The rows of a group lie close to one hidden flat surface of 9 dimensions, which passes through zero. Surfaces can cross.
In the rows, 128 means zero.
Known rows, each followed by its group:
[139 118 197 130 110 145 115  83 123 190 152 141 197 186] | (3)
[ 87  85 106 135 148 141 122 126 158 205 121 134 148 138] | (4)
[ 82 122 109 105 157  75 144 131 136 127 173 117 139 104] | (6)
[153 134 100 138 129 174 109 150 103 128 137 109 135 139] | (4)
[196 120 119 154 134 150 170  94 127 142 136 142 106  84] | (5)
[ 55 118 143 119 142  56 158 111 148 116 110 140  89 108] | (1)
[154 106 182 173  85 128 149 132 152 156  71 128  70 151] | (3)
[110  98 103 133 152 129 142 137 114 107 140 188 162  89] | (5)
[ 68 133 134 140  99 104 157  77 149  72  97 133  97 103] | (5)
[136 147 116  93 131  97  93 129 113 159 135 152 183 132] | (4)
[ 96 124 158 109 131  65 141  64 139 139 123 115 127 134] | (0)
[162 120 141 126 113 157 189 139 182  93 175 132  93  88] | (5)
[115 161 142 149  97  38 119 119 109 166  89  88  71 149] | (4)
[123 113  88 153 127 159 120 119 107 124 117 196 196  98] | (1)
[117 125  70 104 140 198  90 177 110  78 142 167 139 127] | (1)
[ 76 110 128 102 141 120 125 126 122 104 179 170 205 120] | (3)
[120 131 122 137 158  98 151 132 109  78 116 127  62  96] | (0)
[146  69  75 157 131 178 141 184 122 131 174 126 169 117] | (6)
[ 78 150 141  87 166 150 117  89 159 132 118 117  94 136] | (1)
[161 135 186 156 106 131 180 127 133  78 141  97  64 114] | (3)
[143 135  88 163  95 145 102 151  87 113 115 150 152 120] | (2)
[129 113 104  95  98 133  80 106 109 133 119 123 188 181] | (0)
[138 132 104 171  42  91 151 179 159 159 135 150 104 100] | (5)
[160  61 120 107 176 120 133 111  94 128 101 165 114 146] | (0)
[141  87 100 122 132 154  84 180 119 139  82 146 102 166] | (5)
[ 56 126 148 101 149 125 134 124 191 148 133 142 135 127] | (0)
[149 145 124 161  91 147 165 166 152  94 136 124 106  90] | (3)
[144  93 158 155 116 188 126 151 147  49 114 129  99 126] | (2)
[ 96 105 160 132  74  89 134 137 169 124 111 120 126 155] | (1)
[127 102  81  89 104 166  93 117 172 154  83 129  93 160] | (5)
[ 82 138 133 109 115 135 191  69 160 114 103 165 146 124] | (2)
[144  99 130 111 167  76 115 134 125 216 108 160 136 135] | (4)
[ 91 106 145 140 124 107 177  98 177 149 147 185 177  78] | (5)
[167 139 151 170  76 160 147 154 103 112 178 150 189 120] | (3)
[140 142  93 100 175 179 116 131  96  69 153 121 106 113] | (1)
[133 131 149 171  94 148 156 170 149 132 139 157 118 101] | (1)
[161 166 169 113 130  84 132 138 128 193 146 115 122 135] | (6)
[182  97 150 158 138 192 183 120 134  81 102 173  91 110] | (2)
[192 152  93 142 106 206  97  95  89  98 112  96 119 136] | (5)
[147 141 119 123 153 144 137 134 112 143 188 146 187  93] | (1)
[144 135 129 159 120 137 144 112 114 132 142 139 159 101] | (6)
[ 91 113  87 153 112 146 112 137 125 129 104 123 117 137] | (4)
[ 96 148  58 123 113  74 119 161  84 132 113 156 136 117] | (2)
[ 94 116 134 113 144  99 128 113 115 143 163 157 186 124] | (3)
[169 123 151 128 157 136 143 121  54  98 181 137 133 130] | (3)
[113 166 164 120 142 125 112  68 131  96 167  57 134 113] | (2)
[ 94 135 123 141 101 121 105  67 135 158  56 133 129 163] | (2)
[125  99  90 114 177  84 140 179 103 128 149 170 128  98] | (1)
[107 144 114 202 114 112 161  97 108 135 125  99 104  99] | (4)
[ 97 113 134 132 124 137 145 110 162 109 127 130 126 123] | (6)
[178 127 177  87 139 163 151 191 170 144 199  92 120 146] | (2)
[ 96 132 153 158  69 121 144 135 169 117 136  79 113 148] | (6)
[130 138 133  78  99 199 202 134 192 108 130 163 138 152] | (2)
[124 127 159 130 122  76 151 161 140 145 139  82  55 139] | (6)
[138 122  85  92 169 141 129  65 130 135 133 120 116 107] | (5)
[137 135  89 111  94 121 153 139 172 141 164 126 108  96] | (5)
[148 142 177 157 132 167 172 119 159 118 114 109  59 110] | (0)
[ 96 127  78 138  99 187  93 131 119  87 117 134 165 134] | (4)
[167 151  57 118 156 156  80 130  55 122 143 108 149 130] | (6)
[ 84 152 137 170  64  86 109 151 146 181  81 130 119 145] | (0)
[144  85 136  83 189 162 138 113 133 103 126 136 111 135] | (0)
[157 143 105  76 187 125 124 110 107 158 150  99 112 143] | (2)
[104 144 152 148  65  92 137 165 149 107 119 143 109 133] | (6)
[ 60 157  96 131  95 136  99 119 138 125 140  85 148 145] | (4)
[105 122 113  66 160 107  93 155 139 157 137 101 114 162] | (3)
[137  99 133 154 132  64 160 109 108 160 142 150 189 100] | (1)
[116 126 129 102 148 156 118 105 140 120 120  84  90 154] | (4)
[137 113 173 110 139 144 151 141 162 116 126 151 105 127] | (6)
[ 87 110  83  98 170  98 127 167 113  94 165 153 127 103] | (6)
[ 88 114 114 105 101  88  95 106 128 158 112 137 181 164] | (0)
[139 154 128 167 140 142 153 112 104  87 122 123  92  87] | (0)
[ 83 132 148 146  86  65 147 110 139 106 100 105  92 132] | (1)
[157 132 122 106 175 126 151 127 124 141 170 115 137 100] | (3)
[127 129 163 106 104 140 167 217 166  77 196 113 100 126] | (3)
[188  93 128 130 167 165 143 134 123 183 143 164 172 114] | (2)
[128 131 105 115 121 122 124 215 132 154 185 118 136 131] | (4)
[140 173 105 123 148 156  95 177 133 166 123  85  77 132] | (0)

New rows. What belongs after each?
[153  54 148 126 108 118 159 114 122  16 105 120 125 141] | (1)
[142 132 104 150  81 123 154 197 121 139 126 170 137 122] | (2)
[146 134 162 162  80 115 167 128 170 160 126 123  89 114] | (5)
[124 135 114 154 123 104 117 110  64  97 108 131 109 131] | (3)
[155 165  89 142 104 131 117 178 136 133 126  87  92 109] | (3)
[120 174 110 148  95 173  97 146 140 150 126 113 157 131] | (0)
[124 105 140  71 148 117 177 135 212 126 171 115  66 107] | (5)
[106 126 155 112 121 115 166  70 208 177 158 137 150 103] | (5)
[152 145  84 134 167 141 149  99 128 105 115 116 102  67] | (3)
[109 158 119 180  80 109 113 156  83  90 116 131 143 123] | (5)
[ 93 176  67  71 122 100 157 108 120 142 111 137 118 154] | (2)
[ 89 136 138 110  80 117 117 124 190 155 122 107 117 152] | (5)
[156 139  84 118  99 153  67 129  91 131 126  90 169 174] | (1)
[183  70 141 131 164 107 177 120 105 137 158 180 168 100] | (0)
[ 92 106 123 143  95 117 126 154 159 118  83 158 118 128] | (3)
[ 82 127 132  78 158 117 125 166 163 110 141 106  77 135] | (0)
[132 126 186 131 152 109 124  91 139 198 104 104 132 165] | (5)
[ 82 129 103 122 110 146  81 100 144 162  84  91 123 181] | (4)
[ 83 101  96 121 146  83 136 197 142 184 165 137 126 122] | (4)
[ 93 125  88 149  90 109 130 113 137 124 117 172 161  92] | (5)
[158 143  48 141  91  87 135 157 116 158 149 132  99  79] | (5)
[153  99 136 169 119 132 162 174 147 193 141 141 121 125] | (4)
[101 125  99  96 202  87 115 141  82  73 131 112  82 127] | (5)
[156 160 102 124 104 153 115  97 124 197 115 125 175 161] | (2)
[ 88 145  87 107  98  94 109 178 137 123 156 123 142 133] | (5)
[126  88 182  98 151 166 138 164 176 128 136 133 135 159] | (5)
[165 165 124  98 129 133  71  97 104 167 111  95 145 171] | (4)
[109 147 146 132 118 101 186 128 149 100 168 139 129  94] | (2)
[ 78 105 140  95 145 102 127 176 148 102 137 138 107 141] | (5)
[110 139 124 113 129 129  95 176 109 143 160 134 205 147] | (5)
[138  87 131 118 111 104 124  96 106 117  97 138 130 158] | (0)
[134 142  77  91  86 142 122 198 162 120 185 112 115 125] | (5)
[156 154 140  74 171  99  93  78 117 161 124 103 134 151] | (4)
[134 125 147 133  83 100 146 152 142 106 173 107 168 123] | (1)
[144 175  97  66  96 174 161 136 147 116 128 113 105 175] | (2)
[169  66 117 114 152 112 129 163 101 101 102 148  77 148] | (0)
[140 156 108 103 156  97 127 181 107 149 187 109 113 115] | (1)
[113 127 164  85 167 112 128  89 127 116 146  92 106 153] | (3)
[107 118  80  71 129 123 103 208 148 103 163 117 109 145] | (5)
[140 106 161 147  86  95 162 127 138 107 149 120 161 125] | (1)
[155 109 136 140 105 128 168 160 116  70 195 161 184  96] | (0)
[ 76 122  89 123 149  86 144  61 111 119  61 178 119 120] | (2)
[224 148 145 139 129 136 114 120  88 163 116 110 116 140] | (4)
[107 167 123 141  85 112  99  98  86 128 125 107 155 150] | (3)
[220 125 141 121 135 160 109 104  95 123  92 172 146 133] | (4)
[112 116 167 144  90 142 135 163 172 141 135 149 171 143] | (5)
[128 191 128 187  53 181 117 160 134 163 138 155 158 104] | (1)
[123  88 146 125 129  39 161  88 106 130 127 143 137 129] | (0)
[159 107 159 111 144  99 169 172 138 108 159 181 131  96] | (4)
[178  98 123 150  98 170 119 117 103 114 122 155 178 140] | (0)
[138 141 147 118 128 201 142 160 159 103 146 135  99 121] | (1)
[144 174 121 145 114 133 111  98 107 196 157 113 194 115] | (1)
[132 119 164 101 148 130 130  44 146 151 124 115 157 149] | (0)
[151 172 117 106  72 129 177 184 143 123 156 115 101 146] | (2)
[138  90 144 148 141 104 122 163 120 150  70 144  68 155] | (5)
[ 87 149 112 162  61 103 131 148 140 136 164 118 190 112] | (6)
[164 153 118 113 203 143 127 142 116 162 139 100  79 111] | (0)
[132 114 167 156 162 112 175  74 151 193 139 109 114 111] | (4)
[123 137 177 156  98 129 131 166 128 127 132 120 143 154] | (5)
[125 112 138 151 172 118 140  88  90 104  92 145 116 110] | (5)
[168 141 170 199 108 141 162 140  89 101 129 139 140 103] | (5)
[146 111 111 129 143  95 117 127 121 194  96 137  96 139] | (5)
[ 85 156 139  97 128  79 145 174 160 134 167 115 101 119] | (1)
[181 141 141 127 115 172 172 150 143 132 157 140 146 119] | (2)
[152 118 119 118 130 179 136 171 143 121 203  88 153 128] | (6)
[112 133 158 107 134 144 136  99 114  72 169 121 148 139] | (3)
[189 188 161 148  71  80 114  97  90 149 119 114 145 129] | (4)
[129 128 143 166  77 158 100 140 141 122 142 129 179 126] | (2)
[ 98 130 127 109 118 173 106 108 161 140 117  79 116 171] | (4)
[ 83 138  71 200  86 125 134 141  92 101 113 140 134  99] | (4)
[117 125 173 139 112 101  97 141 155 166 141  85 121 144] | (2)
[154  86  96 123 125  86  96 156 100 158 125 132 191 159] | (1)
[126 166 118 129 106 195 121 126 138 108 180  67 151 138] | (4)
[165 127 125 119 177 122 156 156  81  83 176 123  92 102] | (3)
[109  91 135 130 142 144 168 128 198 130  77 161  98 103] | (3)
[ 96 103 140 127  92  86 149 188 162 118 150 141 146 129] | (1)
[106 107 157 110 169 112  89 109 142 135 128  88 106 139] | (2)
[159 129 108 147 112 100 118 156  82  75  99 180 118 111] | (4)
[144 112 124 141 115 149 113 136 171 168  52 112  77 155] | (3)
[125 117 127  99 145 132 149  85 162 102 113 104  45 123] | (5)
[ 96 160 172 149 136  72 139 123  94  99 135 104 122 125] | (5)
[154 121 159 109 168 116 216 113 146 113 136 135  71 106] | (2)
[163 148  72 149 136 137  98 151  53  99 157 131 156  96] | (2)
[ 84 127 126 107 139 161 137  91 173  65 105 121 108 120] | (3)
[131  82 124 175 105 103 151 115 113  90  79 163 130 118] | (1)
[112 119 136 153  90 103 107 169 144 158 142 140 165 129] | (2)
[122 180 121 129 122 126 117 116 124 149 163  93 155 114] | (0)
[ 85 150 131 108 114 141 112 143 152  93 108 107  56 151] | (1)
[ 83 122 113 120 143 179 112 172 170 117 102 146  94 121] | (0)
[141 131  40 115 150  88 138 139 105 139 152 141 100  76] | (5)
[120 125 130 134 126 178 126 184 162 164 118 181 102 126] | (1)
[147 100 180 126 200 117 146  71 139 162 146 116 125 104] | (2)
[169 167 149  93 142 126 134 166 122 112 184 118 118 115] | (6)
[116 150  89 120 177 157 109 103 105 119 141 137 157  96] | (0)
